The rows of each matrix lie in a flat space through zero, up to rounding. After each matrix: how many dimensions does the smallest such space have?
In the rows, zero is written as 100.

[150 97 79 80 105 82 81 115 117 96 109 94 90 107 93 100 88 98 103 120 111 123]
[97 108 113 102 92 124 121 89 81 97 91 105 100 114 105 95 116 125 109 126 112 102]
[79 113 130 111 112 123 111 101 68 100 107 100 122 78 85 92 101 102 110 98 92 73]
[80 102 111 127 106 95 94 113 96 104 108 91 123 87 94 107 88 91 92 95 81 74]
[105 92 112 106 109 121 130 106 90 90 107 85 109 90 98 93 97 106 88 103 104 98]
[82 124 123 95 121 123 102 96 75 117 107 113 101 84 79 82 101 106 118 105 114 82]
[81 121 111 94 130 102 79 104 93 127 114 113 97 75 74 85 86 86 112 85 108 79]
[115 89 101 113 106 96 104 120 103 89 112 79 119 89 96 106 85 92 86 101 87 94]
[117 81 68 96 90 75 93 103 138 100 95 93 81 120 117 110 94 94 80 97 105 124]
[96 97 100 104 90 117 127 89 100 101 89 100 89 124 115 98 113 124 93 122 118 112]
[109 91 107 108 107 107 114 112 95 89 109 84 115 87 96 100 91 96 90 98 93 95]
[94 105 100 91 85 113 113 79 93 100 84 113 84 122 112 97 121 120 110 114 115 113]
[90 100 122 123 109 101 97 119 81 89 115 84 138 69 86 106 86 84 98 87 69 68]
[107 114 78 87 90 84 75 89 120 124 87 122 69 137 108 101 108 116 112 131 125 120]
[93 105 85 94 98 79 74 96 117 115 96 112 86 108 102 103 98 92 103 92 102 104]
[100 95 92 107 93 82 85 106 110 98 100 97 106 101 103 110 95 90 96 94 86 97]
[88 116 101 88 97 101 86 85 94 113 91 121 86 108 98 95 112 106 120 104 109 101]
[98 125 102 91 106 106 86 92 94 124 96 120 84 116 92 90 106 117 121 131 124 101]
[103 109 110 92 88 118 112 86 80 93 90 110 98 112 103 96 120 121 117 121 108 106]
[120 126 98 95 103 105 85 101 97 122 98 114 87 131 92 94 104 131 121 163 131 109]
[111 112 92 81 104 114 108 87 105 118 93 115 69 125 102 86 109 124 108 131 140 122]
[123 102 73 74 98 82 79 94 124 112 95 113 68 120 104 97 101 101 106 109 122 127]

6

[120 102 75 105 101 114 104 91 95 136 132 111 113 97 112 101 85 111 104 65 93 95]
[102 130 104 104 107 101 115 121 99 95 108 73 87 127 104 134 88 85 82 107 78 89]
[75 104 101 127 98 66 87 81 95 100 137 129 120 105 115 101 91 86 114 103 97 100]
[105 104 127 81 104 105 100 140 111 62 28 55 61 118 72 114 121 101 78 144 98 96]
[101 107 98 104 98 105 105 101 97 103 112 100 97 93 102 101 103 106 104 91 99 95]
[114 101 66 105 105 129 109 73 100 143 153 108 122 109 115 100 63 96 94 53 93 104]
[104 115 87 100 105 109 120 94 93 116 136 98 112 107 119 114 79 84 93 81 87 100]
[91 121 81 140 101 73 94 90 86 113 146 123 113 115 125 110 92 87 110 81 77 90]
[95 99 95 111 97 100 93 86 100 109 123 113 107 94 102 93 96 107 109 87 104 99]
[136 95 100 62 103 143 116 113 109 131 103 77 99 88 86 114 81 130 90 85 109 93]
[132 108 137 28 112 153 136 146 123 103 73 28 80 110 68 151 68 114 60 131 108 92]
[111 73 129 55 100 108 98 123 113 77 28 79 85 85 71 93 120 115 92 141 123 108]
[113 87 120 61 97 122 112 113 107 99 80 85 94 73 82 99 105 122 100 112 121 100]
[97 127 105 118 93 109 107 115 94 88 110 85 73 92 94 105 120 116 107 91 94 83]
[112 104 115 72 102 115 119 125 102 86 68 71 82 94 90 110 110 102 88 116 102 99]
[101 134 101 114 101 100 114 110 93 114 151 93 99 105 110 132 84 105 102 87 84 80]
[85 88 91 121 103 63 79 92 96 81 68 120 105 120 110 84 113 72 100 117 91 113]
[111 85 86 101 106 96 84 87 107 130 114 115 122 116 102 105 72 102 97 92 98 102]
[104 82 114 78 104 94 93 110 109 90 60 92 100 107 88 102 100 97 90 129 108 107]
[65 107 103 144 91 53 81 81 87 85 131 141 112 91 116 87 117 92 129 102 98 97]
[93 78 97 98 99 93 87 77 104 109 108 123 121 94 102 84 91 98 108 98 113 112]
[95 89 100 96 95 104 100 90 99 93 92 108 100 83 99 80 113 102 107 97 112 108]

7

[71 87 120 109 117 94 91 114 104 92 112 119 119 85 122 107 73 119 94 95 96 108]
[87 73 115 95 107 77 74 114 124 113 99 102 114 98 119 88 93 77 110 87 103 114]
[120 115 63 108 97 104 108 101 87 116 91 96 72 112 104 109 121 84 98 106 107 100]
[109 95 108 80 96 90 98 93 109 108 94 91 98 112 90 82 113 81 101 85 101 91]
[117 107 97 96 70 108 92 99 107 99 93 79 101 99 82 92 109 95 116 105 103 99]
[94 77 104 90 108 70 70 123 123 129 94 102 99 110 130 84 104 62 105 70 109 108]
[91 74 108 98 92 70 52 139 133 129 94 97 110 99 137 84 95 65 117 70 112 117]
[114 114 101 93 99 123 139 55 81 73 102 91 97 102 51 104 110 120 96 132 88 87]
[104 124 87 109 107 123 133 81 70 82 105 107 88 100 85 118 101 131 83 118 93 88]
[92 113 116 108 99 129 129 73 82 59 113 102 117 82 67 115 83 149 96 134 85 94]
[112 99 91 94 93 94 94 102 105 113 92 92 91 109 100 92 114 79 105 94 105 100]
[119 102 96 91 79 102 97 91 107 102 92 80 98 105 79 89 115 85 114 105 102 99]
[119 114 72 98 101 99 110 97 88 117 91 98 72 118 102 101 123 82 92 95 106 93]
[85 98 112 112 99 110 99 102 100 82 109 105 118 82 99 110 80 126 103 114 95 107]
[122 119 104 90 82 130 137 51 85 67 100 79 102 99 37 99 113 123 105 138 87 86]
[107 88 109 82 92 84 84 104 118 115 92 89 101 110 99 79 111 72 108 81 105 98]
[73 93 121 113 109 104 95 110 101 83 114 115 123 80 113 111 70 131 97 104 94 107]
[119 77 84 81 95 62 65 120 131 149 79 85 82 126 123 72 131 27 116 67 117 109]
[94 110 98 101 116 105 117 96 83 96 105 114 92 103 105 108 97 116 81 95 97 89]
[95 87 106 85 105 70 70 132 118 134 94 105 95 114 138 81 104 67 95 50 112 96]
[96 103 107 101 103 109 112 88 93 85 105 102 106 95 87 105 94 117 97 112 94 97]
[108 114 100 91 99 108 117 87 88 94 100 99 93 107 86 98 107 109 89 96 97 84]

5

[95 118 98 105 111 79 124 87 106 88 130 120 91 101 91 95 90 119 95 102 105 106]
[118 111 99 107 94 117 80 129 96 107 82 106 101 102 113 109 110 98 109 84 99 96]
[98 99 109 122 72 84 99 105 72 94 65 86 123 93 95 107 81 112 131 100 133 102]
[105 107 122 91 98 108 119 101 107 107 105 106 116 94 97 95 99 99 108 87 99 106]
[111 94 72 98 128 143 36 110 102 108 79 114 59 109 130 114 138 80 61 99 77 96]
[79 117 84 108 143 63 107 115 83 95 105 96 88 94 85 93 71 120 85 89 132 89]
[124 80 99 119 36 107 84 101 86 85 76 87 142 96 118 100 105 80 155 79 112 102]
[87 129 105 101 110 115 101 145 101 120 81 98 67 115 106 125 126 121 83 136 70 101]
[106 96 72 107 102 83 86 101 116 97 113 108 97 90 110 99 79 111 101 96 112 91]
[88 107 94 107 108 95 85 120 97 104 87 102 93 100 109 105 101 116 94 111 114 97]
[130 82 65 105 79 105 76 81 113 87 117 104 88 107 110 104 105 80 105 97 75 92]
[120 106 86 106 114 96 87 98 108 102 104 118 95 88 103 102 77 106 97 77 112 94]
[91 101 123 116 59 88 142 67 97 93 88 95 120 78 95 110 83 116 135 118 104 127]
[101 102 93 94 109 94 96 115 90 100 107 88 78 133 78 104 109 96 82 120 81 82]
[91 113 95 97 130 85 118 106 110 109 110 103 95 78 99 97 77 113 93 86 109 100]
[95 109 107 95 114 93 100 125 99 105 104 102 110 104 97 91 95 108 98 90 118 90]
[90 110 81 99 138 71 105 126 79 101 105 77 83 109 77 95 81 100 85 88 106 77]
[119 98 112 99 80 120 80 121 111 116 80 106 116 96 113 108 100 103 113 95 104 96]
[95 109 131 108 61 85 155 83 101 94 105 97 135 82 93 98 85 113 144 98 107 122]
[102 84 100 87 99 89 79 136 96 111 97 77 118 120 86 90 88 95 98 101 117 67]
[105 99 133 99 77 132 112 70 112 114 75 112 104 81 109 118 106 104 107 117 86 128]
[106 96 102 106 96 89 102 101 91 97 92 94 127 82 100 90 77 96 122 67 128 97]

10

[25 16 90 111 115 99 102 57 68 152 133 114 76 135 76 82 62 112 130 136 127 110]
[16 50 101 105 101 68 126 50 49 152 117 105 57 152 68 99 51 122 114 170 110 115]
[90 101 73 96 98 154 79 79 74 126 141 83 107 96 100 110 89 94 109 93 99 88]
[111 105 96 103 104 118 89 111 113 88 105 99 103 91 104 98 113 94 95 80 91 96]
[115 101 98 104 120 98 102 120 122 84 82 114 107 96 105 93 97 106 97 85 98 122]
[99 68 154 118 98 10 123 132 163 56 43 128 74 112 89 76 138 112 80 111 98 101]
[102 126 79 89 102 123 104 88 62 117 114 90 109 100 106 112 75 95 107 104 99 110]
[57 50 79 111 120 132 88 80 86 128 135 107 87 117 87 87 79 103 116 102 106 108]
[68 49 74 113 122 163 62 86 125 127 138 103 100 103 86 95 90 120 107 86 102 100]
[152 152 126 88 84 56 117 128 127 66 48 100 118 82 115 112 119 104 83 98 98 102]
[133 117 141 105 82 43 114 135 138 48 60 106 93 89 107 90 152 85 79 87 89 81]
[114 105 83 99 114 128 90 107 103 100 106 101 116 90 108 99 93 98 105 80 101 110]
[76 57 107 103 107 74 109 87 100 118 93 116 98 113 92 88 83 113 117 121 126 112]
[135 152 96 91 96 112 100 117 103 82 89 90 113 85 112 115 106 95 86 85 83 102]
[76 68 100 104 105 89 106 87 86 115 107 108 92 112 94 89 89 100 114 113 114 104]
[82 99 110 98 93 76 112 87 95 112 90 99 88 115 89 108 88 117 96 131 101 104]
[62 51 89 113 97 138 75 79 90 119 152 93 83 106 89 88 114 85 110 91 100 70]
[112 122 94 94 106 112 95 103 120 104 85 98 113 95 100 117 85 127 90 105 96 116]
[130 114 109 95 97 80 107 116 107 83 79 105 117 86 114 96 110 90 104 88 110 102]
[136 170 93 80 85 111 104 102 86 98 87 80 121 85 113 131 91 105 88 103 90 102]
[127 110 99 91 98 98 99 106 102 98 89 101 126 83 114 101 100 96 110 90 118 102]
[110 115 88 96 122 101 110 108 100 102 81 110 112 102 104 104 70 116 102 102 102 137]

6

[73 74 67 113 100 117 131 62 93 128 112 106 76 140 94 88 80 100 113 87 109 90]
[74 100 93 97 45 111 120 107 130 100 99 84 134 79 63 123 105 126 99 87 98 106]
[67 93 90 83 80 128 100 104 107 115 87 91 123 88 75 67 94 83 100 91 90 133]
[113 97 83 131 96 110 125 116 91 88 72 110 71 81 109 83 110 95 76 116 93 121]
[100 45 80 96 63 92 80 114 117 61 79 67 99 150 138 82 98 98 51 104 119 69]
[117 111 128 110 92 83 81 120 93 108 102 96 123 106 103 78 95 124 106 63 125 91]
[131 120 100 125 80 81 87 102 98 135 121 161 66 68 87 157 98 79 125 116 52 78]
[62 107 104 116 114 120 102 111 120 35 86 92 138 104 125 44 94 80 77 37 68 112]
[93 130 107 91 117 93 98 120 90 123 95 107 91 79 85 95 117 68 113 105 63 135]
[128 100 115 88 61 108 135 35 123 68 113 114 122 91 95 147 92 109 100 136 83 84]
[112 99 87 72 79 102 121 86 95 113 95 93 75 104 110 111 93 102 112 73 111 93]
[106 84 91 110 67 96 161 92 107 114 93 71 79 114 78 114 107 134 112 107 119 93]
[76 134 123 71 99 123 66 138 91 122 75 79 50 78 71 84 83 106 93 60 69 135]
[140 79 88 81 150 106 68 104 79 91 104 114 78 84 148 95 107 88 120 115 131 74]
[94 63 75 109 138 103 87 125 85 95 110 78 71 148 132 83 101 107 93 88 127 75]
[88 123 67 83 82 78 157 44 95 147 111 114 84 95 83 142 122 113 140 87 118 105]
[80 105 94 110 98 95 98 94 117 92 93 107 83 107 101 122 42 86 69 84 98 81]
[100 126 83 95 98 124 79 80 68 109 102 134 106 88 107 113 86 117 52 99 128 139]
[113 99 100 76 51 106 125 77 113 100 112 112 93 120 93 140 69 52 80 119 40 102]
[87 87 91 116 104 63 116 37 105 136 73 107 60 115 88 87 84 99 119 134 134 77]
[109 98 90 93 119 125 52 68 63 83 111 119 69 131 127 118 98 128 40 134 116 112]
[90 106 133 121 69 91 78 112 135 84 93 93 135 74 75 105 81 139 102 77 112 73]

15

[96 118 67 112 85 89 96 125 104 116 96 74 92 93 111 108 75 105 103 127 108 106]
[118 50 140 60 177 109 65 77 171 158 122 123 130 139 79 91 134 136 92 116 122 94]
[67 140 32 96 107 75 96 106 92 97 85 60 140 109 100 98 105 66 107 117 99 112]
[112 60 96 107 71 81 102 145 94 164 70 92 71 151 128 24 51 130 77 93 142 48]
[85 177 107 71 113 75 68 78 106 70 79 113 123 46 112 112 94 135 118 146 96 156]
[89 109 75 81 75 48 70 146 117 113 120 94 116 107 141 108 65 149 99 176 118 115]
[96 65 96 102 68 70 137 125 117 135 97 89 74 178 128 52 60 113 94 108 99 76]
[125 77 106 145 78 146 125 42 38 111 108 86 108 112 77 80 123 57 103 12 120 118]
[104 171 92 94 106 117 117 38 87 26 72 89 77 74 126 77 114 74 147 100 75 131]
[116 158 97 164 70 113 135 111 26 23 70 130 83 47 140 142 98 67 119 96 73 162]
[96 122 85 70 79 120 97 108 72 70 62 108 65 81 119 70 96 74 119 64 94 42]
[74 123 60 92 113 94 89 86 89 130 108 89 171 106 74 141 125 68 107 89 103 146]
[92 130 140 71 123 116 74 108 77 83 65 171 118 38 82 140 122 99 96 69 86 102]
[93 139 109 151 46 107 178 112 74 47 81 106 38 75 107 143 67 67 115 86 34 128]
[111 79 100 128 112 141 128 77 126 140 119 74 82 107 56 137 110 70 105 69 86 108]
[108 91 98 24 112 108 52 80 77 142 70 141 140 143 137 33 121 105 123 58 149 70]
[75 134 105 51 94 65 60 123 114 98 96 125 122 67 110 121 83 143 100 141 100 108]
[105 136 66 130 135 149 113 57 74 67 74 68 99 67 70 105 143 27 117 54 89 103]
[103 92 107 77 118 99 94 103 147 119 119 107 96 115 105 123 100 117 112 132 91 107]
[127 116 117 93 146 176 108 12 100 96 64 89 69 86 69 58 141 54 132 21 100 81]
[108 122 99 142 96 118 99 120 75 73 94 103 86 34 86 149 100 89 91 100 92 115]
[106 94 112 48 156 115 76 118 131 162 42 146 102 128 108 70 108 103 107 81 115 59]

11

[60 130 135 102 117 115 90 128 123 101 128 94 75 96 88 92 112 111 119 97 88 92]
[130 75 115 100 107 80 108 132 115 108 144 99 98 130 111 85 104 107 115 123 97 75]
[135 115 64 104 121 70 82 119 80 105 94 82 52 112 122 117 74 93 78 105 92 85]
[102 100 104 103 68 95 110 89 76 127 110 67 95 75 134 110 96 131 73 105 85 92]
[117 107 121 68 55 117 95 75 108 103 124 73 102 136 89 91 112 103 124 78 104 87]
[115 80 70 95 117 130 99 74 95 97 106 112 81 91 103 112 62 123 98 62 129 67]
[90 108 82 110 95 99 139 76 122 127 107 110 93 58 73 47 128 105 121 116 79 81]
[128 132 119 89 75 74 76 68 98 114 103 90 137 111 61 141 56 97 64 106 86 58]
[123 115 80 76 108 95 122 98 165 71 99 84 71 125 123 81 70 84 67 89 107 90]
[101 108 105 127 103 97 127 114 71 109 100 98 94 90 102 121 113 140 83 103 126 103]
[128 144 94 110 124 106 107 103 99 100 17 128 71 66 113 111 91 85 117 115 92 139]
[94 99 82 67 73 112 110 90 84 98 128 146 105 122 126 88 85 92 72 86 85 75]
[75 98 52 95 102 81 93 137 71 94 71 105 79 147 112 73 122 124 107 98 94 116]
[96 130 112 75 136 91 58 111 125 90 66 122 147 101 81 106 140 115 103 100 89 99]
[88 111 122 134 89 103 73 61 123 102 113 126 112 81 53 113 128 106 75 124 66 144]
[92 85 117 110 91 112 47 141 81 121 111 88 73 106 113 58 104 95 103 92 146 121]
[112 104 74 96 112 62 128 56 70 113 91 85 122 140 128 104 80 119 117 106 119 122]
[111 107 93 131 103 123 105 97 84 140 85 92 124 115 106 95 119 89 98 93 123 83]
[119 115 78 73 124 98 121 64 67 83 117 72 107 103 75 103 117 98 68 102 118 92]
[97 123 105 105 78 62 116 106 89 103 115 86 98 100 124 92 106 93 102 75 107 93]
[88 97 92 85 104 129 79 86 107 126 92 85 94 89 66 146 119 123 118 107 161 100]
[92 75 85 92 87 67 81 58 90 103 139 75 116 99 144 121 122 83 92 93 100 137]

20

[78 86 94 142 94 93 122 98 89 110 118 94 90 108 104 90 108 61 94 87 87 99]
[86 101 119 88 100 96 87 113 110 99 123 113 124 93 105 100 117 101 96 95 108 101]
[94 119 84 89 92 108 91 126 101 115 88 68 85 84 98 92 103 89 97 87 101 88]
[142 88 89 115 109 81 131 80 115 113 92 95 89 96 112 94 114 97 87 108 107 84]
[94 100 92 109 70 88 112 90 101 96 106 102 112 115 94 90 95 100 95 90 71 88]
[93 96 108 81 88 81 85 112 100 98 94 124 142 105 97 118 70 118 119 93 116 101]
[122 87 91 131 112 85 95 101 98 115 118 96 107 94 109 81 91 80 111 97 100 66]
[98 113 126 80 90 112 101 118 94 113 100 87 112 101 112 121 115 99 80 122 125 86]
[89 110 101 115 101 100 98 94 179 95 74 107 130 90 87 92 98 113 73 115 75 84]
[110 99 115 113 96 98 115 113 95 88 118 99 84 74 92 107 98 86 102 86 118 78]
[118 123 88 92 106 94 118 100 74 118 92 96 99 121 104 113 109 84 116 96 109 108]
[94 113 68 95 102 124 96 87 107 99 96 57 107 110 123 79 105 112 96 104 78 106]
[90 124 85 89 112 142 107 112 130 84 99 107 119 142 120 74 129 96 88 119 82 114]
[108 93 84 96 115 105 94 101 90 74 121 110 142 100 108 107 105 112 103 116 82 115]
[104 105 98 112 94 97 109 112 87 92 104 123 120 108 74 98 111 108 73 86 118 102]
[90 100 92 94 90 118 81 121 92 107 113 79 74 107 98 64 98 93 112 106 86 92]
[108 117 103 114 95 70 91 115 98 98 109 105 129 105 111 98 72 80 84 90 98 98]
[61 101 89 97 100 118 80 99 113 86 84 112 96 112 108 93 80 87 79 88 61 102]
[94 96 97 87 95 119 111 80 73 102 116 96 88 103 73 112 84 79 132 119 123 114]
[87 95 87 108 90 93 97 122 115 86 96 104 119 116 86 106 90 88 119 86 104 95]
[87 108 101 107 71 116 100 125 75 118 109 78 82 82 118 86 98 61 123 104 94 84]
[99 101 88 84 88 101 66 86 84 78 108 106 114 115 102 92 98 102 114 95 84 117]

20

[95 78 77 105 100 108 103 81 128 101 117 87 116 106 99 93 103 83 100 84 76 120]
[78 66 126 126 136 134 105 111 109 76 119 97 113 114 106 93 85 136 114 72 96 98]
[77 126 190 116 111 126 117 114 64 52 74 112 75 119 81 83 107 146 82 88 114 80]
[105 126 116 80 79 77 100 92 86 113 90 106 103 111 108 116 114 128 103 102 127 81]
[100 136 111 79 85 73 92 88 78 104 85 92 93 114 125 109 116 141 99 89 106 74]
[108 134 126 77 73 114 123 73 86 93 109 120 67 123 128 119 136 106 107 101 128 113]
[103 105 117 100 92 123 122 94 88 88 106 136 67 111 82 105 118 83 95 129 90 133]
[81 111 114 92 88 73 94 145 101 74 86 101 78 91 82 61 88 88 112 81 81 105]
[128 109 64 86 78 86 88 101 109 119 99 103 110 87 100 122 104 72 103 128 115 111]
[101 76 52 113 104 93 88 74 119 114 98 65 141 108 81 119 91 118 85 111 75 70]
[117 119 74 90 85 109 106 86 99 98 107 90 65 98 110 107 117 64 96 114 93 120]
[87 97 112 106 92 120 136 101 103 65 90 110 80 90 69 72 105 66 94 126 85 107]
[116 113 75 103 93 67 67 78 110 141 65 80 158 88 92 103 97 101 69 111 107 76]
[106 114 119 111 114 123 111 91 87 108 98 90 88 110 113 113 110 125 102 119 129 83]
[99 106 81 108 125 128 82 82 100 81 110 69 92 113 163 107 101 127 104 67 88 89]
[93 93 83 116 109 119 105 61 122 119 107 72 103 113 107 91 106 88 89 89 94 98]
[103 85 107 114 116 136 118 88 104 91 117 105 97 110 101 106 110 101 101 112 94 122]
[83 136 146 128 141 106 83 88 72 118 64 66 101 125 127 88 101 188 85 92 116 40]
[100 114 82 103 99 107 95 112 103 85 96 94 69 102 104 89 101 85 105 112 77 112]
[84 72 88 102 89 101 129 81 128 111 114 126 111 119 67 89 112 92 112 130 66 127]
[76 96 114 127 106 128 90 81 115 75 93 85 107 129 88 94 94 116 77 66 88 85]
[120 98 80 81 74 113 133 105 111 70 120 107 76 83 89 98 122 40 112 127 85 151]

13

[62 128 126 75 85 74 111 79 78 104 69 83 114 63 130 68 105 125 122 77 76 151]
[128 112 120 120 59 107 80 95 75 100 141 70 70 78 81 121 119 87 106 135 118 79]
[126 120 76 145 72 140 69 90 71 137 132 104 38 76 109 100 115 67 90 127 115 105]
[75 120 145 114 87 119 75 96 83 76 129 114 83 117 81 85 109 103 104 136 117 95]
[85 59 72 87 84 104 135 100 104 62 85 120 91 116 96 116 93 62 64 111 107 100]
[74 107 140 119 104 88 117 109 106 94 98 105 90 109 110 111 107 159 86 96 58 108]
[111 80 69 75 135 117 112 128 134 98 121 113 74 120 121 132 83 98 88 123 110 84]
[79 95 90 96 100 109 128 81 121 93 74 106 87 127 97 83 95 77 71 104 123 116]
[78 75 71 83 104 106 134 121 80 72 97 142 108 102 109 118 115 65 114 104 77 106]
[104 100 137 76 62 94 98 93 72 80 98 71 92 76 130 101 99 101 73 93 101 99]
[69 141 132 129 85 98 121 74 97 98 77 93 100 91 91 96 109 103 94 99 101 103]
[83 70 104 114 120 105 113 106 142 71 93 75 128 107 132 156 102 154 98 114 76 82]
[114 70 38 83 91 90 74 87 108 92 100 128 144 68 81 123 85 103 132 116 78 103]
[63 78 76 117 116 109 120 127 102 76 91 107 68 92 119 129 72 85 76 97 109 102]
[130 81 109 81 96 110 121 97 109 130 91 132 81 119 84 125 90 119 76 74 97 117]
[68 121 100 85 116 111 132 83 118 101 96 156 123 129 125 89 149 138 126 133 32 129]
[105 119 115 109 93 107 83 95 115 99 109 102 85 72 90 149 60 128 80 112 114 73]
[125 87 67 103 62 159 98 77 65 101 103 154 103 85 119 138 128 52 96 117 90 98]
[122 106 90 104 64 86 88 71 114 73 94 98 132 76 76 126 80 96 65 120 97 47]
[77 135 127 136 111 96 123 104 104 93 99 114 116 97 74 133 112 117 120 105 83 73]
[76 118 115 117 107 58 110 123 77 101 101 76 78 109 97 32 114 90 97 83 87 115]
[151 79 105 95 100 108 84 116 106 99 103 82 103 102 117 129 73 98 47 73 115 46]

14

[128 77 102 111 73 102 100 103 109 92 88 122 116 97 112 106 108 96 66 92 104 122]
[77 132 102 112 138 107 102 114 100 103 114 70 121 123 98 80 107 99 108 94 90 87]
[102 102 110 109 107 105 90 119 92 78 106 110 131 110 104 79 93 83 75 98 69 115]
[111 112 109 166 94 75 87 109 117 85 87 77 154 126 119 97 116 56 54 106 86 130]
[73 138 107 94 135 114 118 89 98 124 114 63 83 114 89 94 115 124 136 94 112 69]
[102 107 105 75 114 148 111 93 103 128 115 90 97 106 97 85 121 137 108 63 128 84]
[100 102 90 87 118 111 140 136 104 92 100 127 105 107 100 97 108 139 101 84 103 90]
[103 114 119 109 89 93 136 93 96 120 84 99 61 99 77 110 105 121 105 94 138 106]
[109 100 92 117 98 103 104 96 121 108 96 86 120 110 117 110 125 104 90 91 115 98]
[92 103 78 85 124 128 92 120 108 120 115 82 114 108 98 80 104 118 106 66 130 88]
[88 114 106 87 114 115 100 84 96 115 111 82 88 102 95 96 106 111 121 97 103 83]
[122 70 110 77 63 90 127 99 86 82 82 162 61 73 91 120 84 118 95 114 94 113]
[116 121 131 154 83 97 105 61 120 114 88 61 121 121 119 114 144 83 75 102 108 112]
[97 123 110 126 114 106 107 99 110 108 102 73 121 122 105 93 122 99 91 90 105 100]
[112 98 104 119 89 97 100 77 117 98 95 91 119 105 126 119 128 94 91 110 88 97]
[106 80 79 97 94 85 97 110 110 80 96 120 114 93 119 115 99 96 98 114 81 97]
[108 107 93 116 115 121 108 105 125 104 106 84 144 122 128 99 139 113 85 81 100 90]
[96 99 83 56 124 137 139 121 104 118 111 118 83 99 94 96 113 165 125 66 130 70]
[66 108 75 54 136 108 101 105 90 106 121 95 75 91 91 98 85 125 157 107 92 57]
[92 94 98 106 94 63 84 94 91 66 97 114 102 90 110 114 81 66 107 147 45 100]
[104 90 69 86 112 128 103 138 115 130 103 94 108 105 88 81 100 130 92 45 167 103]
[122 87 115 130 69 84 90 106 98 88 83 113 112 100 97 97 90 70 57 100 103 141]

7
